There are 11 hidden switches. A switch that is on adds its own fixed numbers to the row, and there is some noise. The rows also spread widely along 14 directions, which tell nothing about the answers.
Some rows, each with its switches (1 for on, 0 for off) after it:
-12	9	-7	-2	0	-8	30	2	1	-6	2	-4	8	-15	-5	16	-2	-2	-1	-13	-9	15	20	11	-3	-1	-7	-17	9	8	-3	-15	-11	32	-16	-6	3	1 -> 1 1 0 0 0 0 0 0 0 1 1
3	4	-5	8	4	3	7	-1	11	-2	16	4	6	-22	-9	15	-10	3	4	5	0	12	15	10	5	-22	-22	2	10	4	11	-4	0	-5	-3	-7	-5	-9 -> 0 0 1 0 0 1 0 0 1 0 1
-6	-11	1	9	-14	0	-3	-8	3	6	-6	12	-1	-5	2	11	-1	-12	0	-2	-4	20	15	9	-2	-5	-16	-13	9	-1	21	-7	-2	14	15	0	14	-4 -> 1 1 0 0 1 1 1 1 0 0 0
-13	-3	7	-4	-2	-6	2	0	5	-2	-3	-7	3	-2	4	9	2	-5	-1	8	11	11	4	-8	-3	-8	-15	3	11	5	-1	7	1	-2	1	-2	10	-4 -> 1 0 1 0 0 0 1 0 0 0 0
-11	18	-1	-6	-5	-2	25	9	-11	4	-10	-5	2	16	8	21	8	-10	5	-2	-1	-8	10	-6	-3	11	14	9	-2	5	0	-8	-3	19	-9	-3	23	-12 -> 1 0 1 1 0 0 1 1 0 1 1
-10	6	-5	4	10	10	14	3	-4	1	14	1	9	-8	-3	23	5	9	3	2	5	10	22	11	15	-28	-5	13	-4	6	0	-6	7	6	-3	-5	7	-13 -> 1 0 1 0 1 1 0 0 0 0 0
-6	10	-16	-12	5	-13	23	5	10	-8	0	-25	-4	-9	2	6	10	-8	4	-21	4	-15	7	-5	-20	12	5	-18	-9	1	0	-11	-10	27	-13	-1	1	-5 -> 0 0 1 0 0 0 1 1 0 1 0
13	23	9	1	-20	14	11	23	5	-7	22	14	6	0	-5	4	-3	4	-6	-4	1	8	18	-10	9	-19	1	7	13	1	-11	-1	-12	-6	-8	26	-16	-14 -> 0 0 0 1 0 1 0 0 1 0 1
5	-9	-10	16	0	-9	21	1	13	-12	-13	-2	21	11	-12	17	9	8	-10	-1	18	-17	-2	5	15	-13	4	12	6	12	-6	1	19	-4	-16	-13	0	-13 -> 1 0 1 0 1 1 1 0 0 0 0
2	1	5	8	-8	3	6	13	7	-4	-10	6	13	10	-5	16	-8	-5	-8	16	10	-3	-2	-22	2	1	-3	19	15	5	-12	10	-1	-9	-16	-4	4	-8 -> 0 0 0 1 1 0 1 1 1 0 1
0	3	16	-10	-15	-24	33	-6	-5	-12	-9	-1	15	18	1	6	-4	12	-1	-7	2	-16	2	28	13	10	-12	-8	16	-10	-1	-1	16	7	10	4	20	-14 -> 0 1 1 0 0 0 1 1 1 0 1
3	0	2	2	-8	-4	-5	7	23	-5	-2	6	-7	23	7	11	8	-2	1	17	18	-8	-6	-8	3	-15	-10	37	-2	6	18	16	18	-34	12	2	10	-22 -> 1 0 1 1 0 1 0 1 0 0 0
-20	9	-19	-2	6	-4	5	-1	8	-5	4	-2	5	-9	5	14	22	-11	13	-23	14	13	8	0	-14	-18	2	-26	-17	10	10	-14	-2	17	2	0	-5	-9 -> 0 1 1 1 0 0 1 1 1 0 0
-7	-13	7	8	-11	4	13	-1	7	6	-10	14	-3	9	-4	7	4	-9	-17	0	3	14	20	6	6	-6	2	4	9	1	9	-3	2	28	17	3	19	2 -> 1 0 0 0 0 0 0 0 0 0 0
-3	12	13	1	-5	0	7	8	7	3	-9	-5	1	-10	-5	20	-17	0	9	12	-3	-11	6	-8	-2	16	-18	1	16	-2	1	6	-5	16	-8	-15	17	5 -> 0 0 0 0 1 0 0 0 1 0 1
5	17	-3	11	-4	6	18	8	9	-1	-4	-2	12	0	-18	16	-6	17	4	-5	2	-11	16	3	13	-1	-3	-6	19	16	-12	-2	-3	20	-13	-15	6	5 -> 1 0 0 0 0 0 1 0 1 0 0
-2	13	12	-15	-2	-3	18	6	-5	1	-22	1	10	-4	3	27	-26	9	12	2	2	-1	26	16	2	7	-14	0	-2	1	3	-3	4	15	17	0	20	8 -> 1 1 0 1 1 1 1 1 1 1 0
-4	-7	-3	1	4	-1	33	7	0	-10	-19	16	22	-13	-4	24	-4	-5	-13	-13	3	22	25	20	7	-13	14	-5	-8	6	-10	-17	9	33	-2	2	-4	6 -> 0 0 0 1 0 1 0 0 0 0 0
-22	34	-5	0	5	8	-9	3	-15	10	14	-16	5	-6	2	25	3	7	32	10	4	-4	4	-12	-5	6	-16	-6	1	11	1	3	-4	1	-16	-22	13	-16 -> 1 0 0 1 1 0 0 1 1 0 1
17	0	-6	17	-6	20	-3	4	4	14	6	7	-4	-4	-11	10	-3	-1	-3	1	3	-18	22	-10	4	-1	9	7	4	-4	13	-5	-4	28	4	-3	4	-5 -> 1 0 0 0 0 1 1 1 0 0 0
4	-13	9	1	-19	-2	-3	-1	0	1	-11	-6	6	5	-1	-1	-10	-13	-14	8	5	-3	1	-25	-10	26	-4	-2	16	-4	-3	6	-7	6	-7	9	2	-5 -> 0 1 0 1 0 1 1 1 0 0 0
-12	3	8	-3	-21	-5	26	-3	-9	6	21	-21	-14	8	-3	-9	8	-5	-17	-7	-18	10	20	-3	2	11	-14	-11	28	-4	2	-8	-24	16	-10	13	24	-17 -> 1 1 0 0 0 1 1 0 0 1 0
0	-4	6	-3	19	1	12	5	9	-3	-3	11	6	-36	0	34	-20	-6	12	13	4	5	20	5	3	-25	-16	13	-2	-6	6	0	5	15	0	-19	3	6 -> 1 1 1 0 0 0 1 0 1 0 0
1	5	-10	8	-4	8	4	2	-2	4	3	-1	7	0	-6	8	2	-1	-8	-3	6	5	16	-3	1	0	6	-2	1	13	-1	-5	-1	7	-6	5	-4	-9 -> 1 0 0 0 0 1 0 0 0 0 0
8	10	-5	-1	-11	0	13	7	5	-1	0	5	0	-8	2	13	0	-7	4	-12	-9	-4	11	4	-7	4	2	-6	-3	-2	9	-11	-7	20	-7	5	-4	-9 -> 0 1 0 0 0 1 0 1 0 1 0
-6	13	9	-6	0	2	10	14	4	-7	-10	0	16	-12	-2	27	-10	9	12	2	10	3	11	0	4	-6	-8	4	1	4	-10	0	5	16	-4	-5	1	6 -> 0 0 0 1 1 1 0 0 0 0 1
9	24	-11	4	-2	14	-11	7	6	5	15	-10	6	0	-10	11	5	18	19	-5	22	-35	5	-10	-1	0	3	-3	-10	1	10	2	8	8	2	-2	-10	-16 -> 0 0 0 1 0 1 0 1 1 0 1
0	8	-2	-3	6	5	23	0	-19	9	7	-12	1	1	-2	15	-17	-5	-8	18	-7	-18	18	-11	-1	23	3	20	2	-4	-3	0	-7	9	-21	-6	14	-19 -> 1 1 0 1 0 0 0 1 1 1 0
-7	5	11	-4	-14	-7	14	5	3	-4	-8	14	0	4	9	15	-3	-9	1	4	-12	25	10	13	2	-3	-13	7	10	2	7	-3	2	-1	6	2	17	-9 -> 0 0 0 1 0 1 0 1 0 0 0
5	5	14	4	-17	8	-8	0	-2	6	11	14	7	1	0	11	-2	2	9	5	4	-3	6	1	7	-10	-14	3	10	-11	15	3	4	2	13	9	3	-17 -> 0 1 1 0 0 1 0 1 1 0 1

New rows, each followed by its switches (1 for on, 0 for off):
-8	10	-13	7	4	3	0	7	14	-3	13	-1	-2	6	-1	13	14	-4	4	7	10	4	-1	-12	-2	-16	-6	16	-3	13	5	6	2	-18	-10	-7	0	-21 -> 0 0 0 1 0 0 0 1 1 0 0
-15	31	-8	2	-4	4	-5	7	-3	5	-6	-5	5	-10	7	26	18	-4	30	-13	-4	2	-1	2	-9	3	1	-22	-7	16	7	-10	-1	18	-12	-18	4	-7 -> 0 0 0 0 0 1 0 0 0 0 0
-7	-5	3	19	-18	15	0	5	1	4	18	10	6	9	-7	3	19	-17	-15	6	10	9	0	-27	4	-16	7	6	16	-1	0	1	-10	5	-15	8	-4	-22 -> 0 0 1 1 0 0 0 0 1 0 1
2	-2	1	-5	-5	-6	19	0	-8	-3	-8	3	6	-6	7	14	-4	-12	-4	-6	-4	-4	12	6	-4	9	7	-2	-6	-8	5	-11	4	17	-2	4	5	-12 -> 0 1 0 1 0 1 1 1 0 0 0
-6	1	19	-4	3	-1	25	1	-6	0	3	13	5	-22	0	26	-23	1	3	13	-13	13	21	21	13	-11	-24	10	14	-14	2	-3	2	15	2	-11	17	-3 -> 0 1 0 0 1 0 0 0 1 0 1
-3	15	-3	4	-15	8	-1	-2	-6	14	17	-7	-9	10	1	2	14	1	9	-7	2	-6	14	1	0	-5	-6	-9	5	-1	19	-6	-8	7	11	8	17	-22 -> 1 0 1 0 0 1 1 1 1 1 0
-2	-7	15	10	-18	1	5	5	0	4	-21	23	8	-6	7	23	3	-23	0	6	-10	13	-1	3	1	-1	1	1	9	-6	9	-5	4	21	-4	-10	11	-5 -> 0 0 0 0 0 1 0 0 0 0 0
1	9	-4	-6	8	2	21	8	-1	-2	11	-2	4	2	-1	16	6	10	-2	-4	10	-18	13	5	10	-17	10	18	-8	-4	-4	-3	11	8	0	3	0	-16 -> 0 1 0 0 0 0 1 0 0 0 1
-23	2	6	6	-12	-4	10	-6	-13	10	-15	-8	10	6	0	16	8	-15	3	3	1	12	1	-6	-4	11	-5	-17	17	7	3	-5	-9	22	-9	-13	26	-7 -> 1 0 1 0 0 0 1 0 1 1 1
-15	9	3	-11	3	-15	17	4	-1	-13	-8	-2	14	3	8	21	2	2	5	3	5	11	0	11	2	-7	-10	5	0	12	-11	4	13	-9	-10	-6	3	-11 -> 1 1 0 0 0 0 0 0 0 0 0
8	16	-8	1	-2	15	9	13	6	4	8	12	1	-16	-2	21	-7	-5	9	-6	-4	3	25	0	-4	-12	5	6	-4	1	13	-14	-9	22	1	4	-5	-3 -> 0 0 1 1 0 1 0 1 0 1 1
0	2	3	0	-3	-4	19	5	1	-10	-8	10	16	-11	0	19	-5	-8	-2	-4	2	1	7	6	0	-1	3	-8	-1	-1	-4	-7	5	17	-10	-4	-7	-5 -> 0 1 0 1 0 0 0 0 1 0 0
0	2	-2	-13	-5	-12	6	7	23	-12	-13	-8	5	-2	1	10	-6	3	0	-4	14	9	4	0	-9	-9	-17	2	4	13	1	4	0	-15	6	9	-6	4 -> 0 1 1 0 0 1 1 0 0 1 0
-17	-4	14	-5	-1	-16	22	3	-3	-14	-13	3	16	-12	11	29	-1	-17	10	6	0	7	-2	3	0	-3	-14	0	-1	-7	-2	0	8	9	-17	-12	13	-13 -> 1 1 1 1 1 1 0 1 1 0 0
20	23	1	-5	-6	10	8	8	6	3	-2	10	1	-7	-4	12	-25	14	7	-3	-4	-5	34	16	4	2	-4	3	3	9	8	-6	-2	9	18	10	1	8 -> 1 0 1 0 0 1 0 0 0 0 0
-7	21	-17	-2	10	1	20	17	25	-10	27	-20	-13	-4	-9	10	18	9	8	-11	7	-11	12	-16	-1	-15	-4	11	-3	8	-1	-2	-7	10	-20	-5	0	-13 -> 0 0 0 1 0 1 0 1 0 0 1
-4	2	3	4	-4	2	11	15	12	-5	-5	3	4	13	1	19	4	-12	-4	15	5	-2	-2	-29	1	-2	3	33	6	8	-5	9	-1	-8	-21	-2	5	-13 -> 0 1 1 1 0 1 0 1 0 0 1
6	0	1	6	-12	4	2	4	1	-1	7	3	7	0	-2	8	6	-3	-5	-3	8	-10	4	-7	3	-9	1	-1	1	-5	1	0	1	-4	-4	9	-7	-19 -> 0 1 0 0 1 1 1 0 1 0 0
-20	-15	1	-5	4	-14	16	-5	-3	-8	-14	13	15	-10	12	23	14	-16	2	-11	9	17	5	19	-3	-15	0	-13	-15	-8	5	-10	17	34	6	-5	4	-8 -> 1 1 0 0 0 0 0 1 0 0 0
12	-11	-15	15	-8	19	-10	0	10	13	-14	24	3	-8	-4	14	-6	-22	-11	-2	5	13	19	-6	-11	-7	15	3	-9	8	24	-12	-6	17	14	10	-14	3 -> 0 1 1 0 0 1 0 0 0 1 0
-7	-19	-16	11	8	-10	13	-12	5	2	-22	-6	10	-9	-7	17	-4	-16	-6	0	8	0	11	-3	-8	14	0	-8	-1	7	12	-9	4	29	-7	-17	11	1 -> 1 1 1 0 0 1 1 1 0 0 1
-4	1	-6	12	-8	10	9	5	0	5	-5	1	10	6	-9	13	9	-7	-5	-3	3	4	11	-17	3	0	10	1	11	9	-5	-6	-8	23	-12	-2	7	-5 -> 0 0 1 0 0 1 1 1 0 0 1
-3	11	-12	4	3	8	16	-8	-29	16	19	-5	0	14	1	10	7	5	-4	1	-4	-8	21	14	12	0	13	13	-7	-3	12	-13	9	0	4	3	18	-34 -> 0 0 0 1 0 1 1 1 0 0 1
3	9	14	-10	-19	3	7	9	-1	2	-22	5	13	13	-1	9	-22	6	-8	5	5	18	18	2	0	10	-6	7	14	13	-7	3	-5	0	16	22	7	10 -> 0 0 1 0 0 1 0 0 0 1 1
12	4	-14	16	-6	8	0	-1	7	3	11	-3	9	-8	-14	6	3	4	-2	-2	4	-18	0	-3	-2	0	2	-5	9	3	6	-5	-1	10	-18	-11	-16	-14 -> 0 0 0 0 0 0 0 0 0 1 0
-18	-23	-10	15	9	-7	24	-14	-5	-1	-2	-2	16	-15	-8	18	12	-9	-6	-8	5	16	17	14	9	-15	-4	-14	5	-3	6	-17	7	42	-8	-17	14	-9 -> 1 0 1 0 0 1 1 1 0 0 1
4	0	-4	-6	-1	1	10	7	2	-4	-1	9	6	11	8	8	10	-7	-8	-6	18	-9	10	-1	-2	-11	18	13	-20	-3	2	-1	12	7	10	17	-4	-16 -> 1 0 1 0 0 0 0 1 0 0 0
11	13	8	3	-17	-2	16	1	-2	4	6	3	-3	16	-1	5	-1	9	-3	-1	1	-18	14	18	15	-2	-5	7	10	-5	13	-1	9	-5	16	8	18	-21 -> 1 0 0 0 0 1 1 0 1 0 1
-5	21	-1	-5	-2	16	1	14	-11	5	-2	2	13	2	1	20	-5	3	2	3	9	11	17	-12	2	-3	11	10	-5	15	-13	-1	-2	2	-5	10	-6	-4 -> 0 0 0 1 0 1 0 0 0 0 1
12	-4	8	11	-17	19	-14	-8	-12	13	31	17	2	-12	-5	-1	-10	2	-4	8	-8	4	16	1	6	-8	-14	0	21	-17	14	-2	-6	9	7	9	-8	-19 -> 0 1 0 0 0 0 0 1 0 0 0
-3	-2	-8	12	-5	-6	17	-5	-2	1	-3	-22	13	23	-17	6	-3	11	-14	14	8	-9	2	-7	11	15	-10	12	22	17	-8	6	2	-15	-23	-12	16	-21 -> 1 0 0 1 0 1 1 1 1 1 0
-22	2	7	-9	9	2	15	-2	-12	6	-2	-13	5	-19	2	25	-9	2	13	5	-2	16	21	7	2	-6	-19	-1	4	-4	3	-8	-4	26	1	-12	25	1 -> 0 0 1 1 1 1 1 1 0 1 0
-10	10	-1	-15	3	-2	3	16	13	-12	-5	4	3	-19	13	20	0	-15	11	-7	7	29	13	-8	-14	-20	-7	-2	-10	9	-3	-4	-7	0	3	10	-6	4 -> 0 0 1 1 0 1 1 1 0 0 0
-20	-2	-14	12	1	14	-4	-10	-9	17	17	-11	-1	11	-9	1	14	-2	-7	-2	17	9	21	-14	-1	-7	-2	-8	2	8	8	-4	-9	14	9	6	15	-14 -> 1 0 1 0 1 0 1 1 1 0 1
-16	-20	0	-10	19	5	8	6	-2	-5	-14	9	23	-10	9	31	3	-5	-8	6	36	18	11	3	3	-42	10	24	-28	-3	-7	-1	22	6	16	5	-7	-4 -> 0 0 1 1 1 0 1 0 0 1 0
4	-15	9	5	-12	-6	15	-10	-7	4	-18	-7	16	9	-7	7	-9	1	-15	8	6	-15	-1	4	4	18	0	1	19	-6	-1	-1	7	16	-3	-6	12	-7 -> 0 0 1 0 0 0 1 0 0 1 0
-9	-10	-2	-4	-8	5	7	-3	-16	7	-7	-3	13	15	2	5	0	-12	-18	2	17	8	17	-14	-6	9	13	6	-8	2	1	-4	-2	14	6	23	3	-12 -> 1 1 1 1 0 1 0 1 0 1 1
11	-9	13	13	-18	12	11	9	5	4	-7	7	8	10	-10	13	-7	-8	-16	16	4	-13	3	-23	9	0	5	22	20	-4	-1	5	-6	4	-13	1	5	-9 -> 0 1 1 1 0 1 1 0 1 1 0
-2	42	4	-11	-6	1	19	20	5	-1	5	-6	-10	10	4	15	-9	6	11	3	-6	-3	19	-4	1	3	-6	13	9	17	-5	2	-10	-13	-3	2	18	-5 -> 1 0 0 1 0 0 1 0 1 0 1
0	-3	-3	4	0	-2	17	2	-1	1	-2	2	9	3	-2	18	-6	-1	-6	10	2	0	6	3	5	-8	-5	19	10	0	2	-2	3	-3	-7	-6	8	-14 -> 0 0 1 0 1 0 1 1 0 1 1
-1	13	-12	4	-6	11	13	10	5	0	0	6	7	18	-3	14	17	1	-5	-10	18	-9	9	0	3	-17	21	8	-15	9	4	-6	5	4	5	10	-2	-17 -> 0 0 1 1 1 0 0 0 1 1 0
-14	5	11	2	-18	2	4	14	4	-3	-18	4	14	14	5	27	19	-9	11	0	13	-4	-9	-19	2	-9	4	7	4	4	-3	3	2	16	-11	-6	13	-8 -> 1 1 1 1 1 1 1 1 0 1 0
-1	23	-3	-8	-11	2	13	16	16	-3	2	-8	-2	2	-5	12	2	13	9	-17	8	-6	20	0	0	-10	-6	-6	3	9	1	-5	-9	15	6	9	4	4 -> 1 1 0 0 1 1 1 0 0 1 1
8	-3	-9	11	2	-10	18	-1	16	-12	-1	7	8	-21	-5	18	-8	-14	4	-1	-4	-7	7	3	-5	-3	-10	-8	8	0	11	-9	-1	13	-18	-19	-3	-6 -> 1 1 1 1 0 0 1 1 1 0 0
-12	-8	-18	12	17	-14	25	-7	4	-4	-30	-3	19	-3	-3	34	5	-13	1	6	5	-5	-9	14	-2	3	5	4	-9	15	6	-7	19	9	-23	-37	10	-11 -> 0 0 1 0 0 0 0 0 1 1 0
-2	-6	6	5	1	1	18	0	2	-6	20	-8	8	-14	-11	12	-3	6	-3	8	6	-10	12	-5	12	-12	-13	9	14	-9	1	-1	2	16	-16	-7	1	-12 -> 1 1 1 1 0 1 0 0 0 0 1
-8	11	-21	3	9	-8	35	-2	6	-3	9	-11	-5	17	-5	6	16	5	-7	-14	2	-7	21	14	7	-7	6	1	-3	14	3	-11	2	7	-3	-4	19	-18 -> 1 0 1 0 0 0 1 1 1 0 0
7	2	-6	12	-8	-5	8	-2	-3	-1	-22	9	20	-4	-5	20	-17	-6	1	4	-7	-5	1	1	-4	21	-1	-6	15	7	-2	-6	1	10	-18	-16	0	-1 -> 0 1 0 0 1 0 1 1 0 0 1
-6	-7	6	-1	4	5	-8	-9	-7	9	27	-8	-9	-27	5	6	-1	-8	3	9	6	-8	9	-2	-8	-7	-18	-6	-5	-25	18	0	0	9	6	-2	2	-21 -> 0 0 0 0 1 0 0 0 1 0 0
10	-11	2	10	-1	13	1	6	4	5	2	9	11	3	-8	16	-10	-1	-16	21	19	-5	8	-12	9	-18	-1	34	1	-3	3	8	6	-16	1	7	-5	-17 -> 0 0 1 0 1 1 0 0 1 1 1
-12	13	0	-1	-4	7	14	-12	-22	15	15	-15	8	-1	-10	5	-10	12	0	0	-2	2	25	8	5	11	-12	-15	16	3	4	-9	-10	22	2	1	15	-9 -> 1 1 1 0 0 0 0 0 1 1 1
14	8	-22	12	-14	1	19	-7	5	-3	18	-5	10	-4	-20	-5	3	17	-5	-29	-3	-11	23	20	3	3	-2	-30	11	6	8	-20	-7	30	-6	6	-12	-11 -> 1 1 0 0 0 1 0 1 0 1 0
-37	8	0	-10	18	-5	26	1	-17	-3	4	-9	17	4	6	28	13	1	3	6	12	25	9	4	13	-26	-4	13	-5	11	-15	-2	10	-4	-9	-8	16	-18 -> 0 1 1 1 0 0 1 0 1 0 1
0	2	9	-11	-3	3	9	5	3	0	7	-10	1	-3	-5	4	-18	11	-5	10	5	0	16	-5	-1	6	-16	13	14	-5	-4	7	-4	7	1	6	5	-1 -> 0 0 0 1 0 0 0 1 0 1 0
-8	-12	-2	8	-5	-5	19	-3	6	-2	-3	-11	7	21	-12	1	15	2	-16	-5	17	-6	10	-6	10	-3	0	0	9	4	-4	2	4	13	0	4	18	-13 -> 1 0 1 0 0 1 1 1 1 0 0
-16	8	-10	1	2	3	12	8	7	-4	10	-7	5	1	-4	13	16	-2	4	-10	9	-2	8	-16	-3	-7	3	-1	-2	5	-6	-3	-6	23	-15	0	1	-8 -> 0 1 1 0 1 0 0 1 0 0 1
-7	-5	4	8	0	17	-10	17	17	1	-11	16	14	-4	-2	30	13	-9	6	2	29	2	3	-25	3	-36	7	15	-11	3	0	6	5	12	5	0	-6	0 -> 0 1 1 0 1 1 1 0 1 0 1
0	4	9	-5	-5	-9	4	-1	10	-2	-10	2	0	-8	6	16	-7	-4	13	4	4	-13	2	5	-7	5	-13	-1	3	-4	15	2	8	12	7	-9	9	-1 -> 1 1 1 0 0 0 0 0 0 0 0
-4	10	5	-5	-10	4	2	9	4	-2	7	9	0	-6	8	10	1	-12	2	0	7	10	12	-7	-7	-11	0	2	0	0	7	-2	-4	8	6	12	-3	-6 -> 1 0 1 1 0 0 0 0 0 0 1
16	7	0	-12	0	-2	6	8	11	-7	-3	-6	6	-13	-5	4	-24	6	-2	-5	15	-10	22	-6	-9	6	-7	-4	-1	-2	-3	1	-3	5	13	19	-9	6 -> 0 0 1 0 0 1 1 1 1 0 1
10	19	-13	1	2	10	3	14	4	1	29	-8	-4	0	-1	14	11	3	6	2	5	-22	3	-17	1	-19	3	22	-7	-1	2	3	-4	-21	-19	3	-11	-33 -> 0 1 0 0 0 1 1 1 1 1 0
11	28	2	-3	-7	0	14	16	9	-10	10	3	10	1	-7	17	-12	20	13	2	-8	-8	8	3	11	-4	-15	14	18	10	-10	4	0	-9	-17	-3	-5	-8 -> 0 1 0 0 0 1 0 1 0 0 1
23	15	-7	11	-9	9	8	12	12	-2	2	13	-1	2	-4	13	-12	-8	-2	8	-3	-15	14	-9	0	4	5	18	2	9	9	-1	-4	-11	-10	2	-2	-13 -> 1 0 1 1 0 1 0 1 1 0 0
-11	9	4	1	-10	9	2	9	-15	4	-13	7	19	11	4	19	4	-8	-3	1	10	7	5	-14	-2	4	13	2	-2	10	-14	1	1	12	-9	6	-1	-7 -> 1 1 0 0 1 0 0 0 0 0 1
10	-12	-6	18	-6	-6	11	8	27	-4	-42	28	6	-5	-1	28	0	-27	-2	-6	4	1	8	7	-5	-4	10	-2	-7	7	18	-8	8	26	7	-15	9	9 -> 1 0 0 0 0 1 1 1 1 0 0
